There are 3 ways to turn a row about zero (a turn may also mirror it). The second row of each pair is the first, turned, with some noise. The first 27 pairs use one turn. New pairs use 3 turns, one after the other, and a turn may come again.
Known pairs, each followed by its turns in order:
39.8	25.0	-8.0	-7.4	1.7	-0.4	0.3	4.0
25.6	2.2	21.6	15.6	-19.3	8.6	-11.2	23.8 -> P

-2.1	-5.8	-0.3	13.0	-13.9	-40.0	4.5	25.6
11.1	-8.7	2.7	35.5	22.4	5.2	-27.0	12.9 -> H

15.8	12.9	-16.2	3.5	-27.9	1.3	22.4	5.4
15.2	11.3	-17.0	0.7	10.8	10.0	22.6	22.8 -> L

-0.9	7.5	13.0	-2.7	-36.4	-8.1	-3.1	6.9
-2.0	0.2	3.3	-19.5	7.6	31.0	13.1	5.2 -> L

6.5	47.4	-1.1	-21.0	-15.1	2.1	-24.6	12.8
36.8	-2.8	3.6	8.7	-15.7	36.5	27.9	17.9 -> P

-27.0	13.4	5.4	42.0	10.7	34.8	-5.8	-7.0
-28.8	21.5	11.4	-38.1	24.7	-13.5	8.6	23.7 -> H

10.6	-8.3	47.4	-5.0	0.9	-5.7	-15.5	25.9
-40.1	-8.2	8.8	5.9	-21.1	9.3	26.1	19.8 -> P

19.3	-6.4	-1.6	11.0	33.7	3.1	4.4	11.8
4.0	-17.5	-17.9	23.4	2.4	-17.7	-18.3	1.5 -> L

4.2	40.3	-21.7	3.8	4.7	-23.0	20.0	-7.2
-7.8	-37.8	-1.2	-4.9	-3.8	24.7	-4.6	30.6 -> H

46.7	11.2	8.2	5.5	14.8	19.2	-30.2	-3.0
23.0	-15.8	-4.5	42.5	-9.6	20.5	-11.7	-23.8 -> L

11.9	-3.8	-1.9	-3.5	-0.6	25.8	3.4	-0.4
0.3	12.5	-8.1	-19.5	-16.0	-9.8	-2.3	-6.8 -> H

-2.4	8.9	35.9	20.0	-14.6	-4.1	2.5	16.5
-10.4	15.3	7.3	-0.4	26.4	15.4	-25.8	-7.1 -> H

-47.4	-11.7	-5.9	-12.1	-22.0	7.7	6.9	-3.4
-0.9	8.5	-20.8	3.2	26.3	0.4	25.6	-34.4 -> P

8.4	10.7	21.2	0.1	-30.9	-2.7	17.5	-22.6
5.3	6.0	2.6	16.7	24.7	-20.6	17.5	25.3 -> P

-6.3	13.4	5.1	18.7	1.2	-4.2	26.4	9.6
7.9	13.0	-1.5	0.5	-16.3	-30.3	10.3	-0.7 -> P

6.5	-34.2	8.8	-47.4	-41.8	15.7	-2.9	13.2
-46.2	0.1	-0.3	6.7	-25.7	43.5	28.2	16.7 -> L

-16.7	-2.9	6.5	-15.1	-18.2	-1.8	-9.4	-13.0
-12.5	9.6	17.1	-13.6	-11.2	11.7	13.0	-9.7 -> L

-11.3	10.2	16.2	-30.3	19.7	-0.8	22.6	3.7
26.3	-2.1	-1.3	-11.8	2.9	33.8	15.5	-8.8 -> H

0.3	16.3	-18.2	4.4	0.6	2.0	-12.4	0.5
16.5	7.8	17.6	12.2	7.8	0.2	-2.1	2.1 -> L

38.0	47.4	3.7	4.9	-6.0	15.1	26.7	-25.1
-24.8	-37.0	-15.1	-44.6	-19.3	23.5	-25.5	-5.6 -> H

2.9	8.1	-1.5	-9.4	1.3	-34.5	-0.5	17.3
-6.7	-20.3	5.2	-7.0	30.6	-1.3	9.3	4.1 -> L

3.2	9.3	-0.8	5.6	-17.7	-27.0	34.0	0.9
15.7	-32.8	10.7	0.2	14.4	8.5	-26.9	6.5 -> H

47.4	4.0	-5.7	7.3	14.6	-13.8	-9.6	-8.5
6.0	-11.6	29.6	-6.4	-6.8	0.9	-26.8	30.6 -> P

18.2	22.7	2.1	-27.9	8.7	8.7	23.5	0.5
-14.4	13.4	-25.1	23.2	17.6	-2.9	15.2	-10.3 -> L

-38.5	12.5	-12.7	10.1	-23.0	-13.2	-1.2	21.9
13.0	11.2	-0.4	-16.4	-1.6	-2.2	39.4	-31.2 -> P

10.2	24.8	2.1	-8.4	-13.5	-3.1	-18.8	3.4
17.9	-2.6	8.9	1.2	-1.0	19.0	16.4	18.3 -> P

47.4	11.0	1.6	-47.4	6.1	4.0	47.4	-6.9
35.3	-36.3	-27.6	-21.7	-31.7	27.8	-13.8	-24.2 -> H

New pairs, each followed by its turns in order:
4.0	30.2	9.6	-5.5	-9.9	-26.9	11.3	7.5
4.0	-14.5	-6.8	-37.7	15.6	4.3	-9.8	-10.8 -> P P L

-2.9	-2.5	-15.8	-8.9	-3.3	9.9	3.8	-8.6
6.3	-1.8	-11.7	-4.3	-13.5	8.9	9.5	2.8 -> L L H

27.0	8.5	-5.0	17.0	-5.5	-6.3	-6.0	0.0
-2.2	16.6	2.5	8.0	11.0	16.2	-5.7	-19.1 -> H L H

-25.2	4.2	-6.4	18.0	-15.0	-4.8	6.4	-10.2
4.3	-1.6	0.1	-22.9	10.3	-10.5	20.0	11.7 -> L L H

0.4	6.0	11.5	-5.4	1.1	-25.0	-14.2	-44.2
13.1	-31.2	-29.7	6.1	15.4	10.1	11.4	-21.3 -> H H H

3.3	-36.9	7.1	0.9	11.8	22.7	-7.4	1.9
11.5	-12.2	5.3	-25.0	13.5	13.1	-17.7	-19.3 -> L H L

-7.8	10.2	24.4	-31.8	-1.1	-10.8	8.4	-19.6
14.8	11.2	-7.2	37.8	-5.8	-3.1	-16.0	6.6 -> P L H

-9.6	-0.7	7.5	2.5	-4.4	-18.6	3.7	-0.3
3.1	9.1	4.5	11.4	8.1	-7.8	-8.5	8.5 -> L H P

-5.7	18.6	38.3	7.5	3.3	-10.5	0.2	9.6
-17.2	-13.3	22.1	-1.3	28.0	-2.8	-15.1	-6.6 -> L L H

-43.7	33.4	16.6	-5.8	-29.6	-5.8	-19.8	-2.8
-56.6	-15.9	-7.1	26.7	20.3	-6.6	-10.7	3.1 -> P P H

-3.9	1.3	8.4	7.0	-37.8	38.4	-3.8	-8.6
-15.5	24.4	3.5	16.5	-9.5	-27.9	-26.8	-23.4 -> H P P

2.7	16.3	12.4	3.3	10.6	-6.6	8.7	-1.2
18.5	12.8	-8.7	-2.5	-1.1	-0.8	-4.7	4.9 -> P L H

3.1	-10.9	16.9	5.7	-5.1	-10.7	4.2	11.3
-1.0	-5.3	-14.8	7.9	-5.6	0.7	-9.1	-17.7 -> P H L

15.6	-1.5	29.1	-1.4	7.9	1.4	-20.1	6.6
9.1	0.1	-1.7	-15.2	-5.4	30.2	13.1	3.3 -> L L L

7.3	4.2	-27.9	-11.4	3.7	-11.0	1.4	-32.1
-32.0	1.7	-1.6	-5.7	5.4	11.5	10.0	29.5 -> H L L

0.8	-3.3	-21.0	5.8	20.7	-26.6	-9.6	-17.5
3.6	-30.9	-0.8	19.9	17.5	-11.3	-2.8	5.3 -> H H L

-4.1	12.2	2.3	16.4	0.7	-20.4	22.9	-7.8
14.2	-11.7	-3.5	0.3	30.1	-11.3	1.7	11.6 -> L L H

-24.4	13.3	3.8	-3.7	11.0	-11.6	25.1	9.5
4.3	-5.1	-1.4	4.7	-9.5	-34.7	-3.5	-17.3 -> L P H

-19.2	-13.8	11.0	-4.1	17.3	5.3	12.2	-3.3
13.1	5.7	4.5	-8.5	10.4	21.8	5.2	-18.1 -> L L H

18.6	47.4	-16.1	1.2	30.6	-17.1	38.6	-9.7
26.1	40.7	28.0	-11.3	-25.0	1.9	-23.7	-36.5 -> H P L

22.4	8.8	-2.2	11.5	0.4	-12.0	9.5	19.5
-17.7	9.1	0.2	-16.9	-9.3	3.9	8.4	17.8 -> H L P

28.7	3.4	-12.6	-0.4	12.3	13.8	-5.7	-11.4
-4.8	4.8	-4.9	9.3	18.0	-2.4	-28.0	-13.6 -> H H H

-5.6	-7.2	-40.7	-7.3	-1.1	-5.6	-15.6	-10.3
12.3	2.4	-9.1	5.6	-31.8	-12.7	26.0	1.4 -> L L H

38.6	-2.0	14.3	13.3	-8.6	-8.9	-3.4	15.4
-18.8	-4.6	4.1	1.1	-6.2	-5.9	21.5	38.7 -> H L P

-47.4	1.1	-12.9	6.1	-38.9	47.4	-6.6	-4.4
23.6	25.3	-54.5	18.6	9.1	14.7	12.3	37.3 -> L P L

2.7	-4.9	19.9	-6.1	1.2	21.6	7.9	0.2
-8.2	0.6	4.2	-3.1	-26.9	5.9	13.2	-4.9 -> P H P

-9.3	8.7	-0.7	-9.1	13.3	1.8	-22.9	-35.9
19.3	-9.8	8.4	-12.4	12.0	-32.1	7.2	-1.1 -> H P L

40.4	2.3	3.5	6.2	-19.0	8.8	-3.5	-27.3
-19.7	-23.6	38.0	4.0	-5.2	13.9	17.5	2.5 -> L H L

3.3	14.4	-4.4	-15.1	8.5	-2.7	-41.5	6.5
14.6	28.5	7.9	-9.3	0.5	18.4	-7.5	25.3 -> P L L

-4.1	-0.2	-4.9	1.8	-5.3	0.3	16.2	-11.1
-13.0	4.1	-9.7	-12.0	4.4	-3.3	3.5	-5.6 -> H P P

-12.4	-3.2	15.7	-6.6	-8.4	25.9	-10.0	-5.4
14.5	-8.9	6.8	-15.6	-24.8	1.7	11.8	10.9 -> P L P

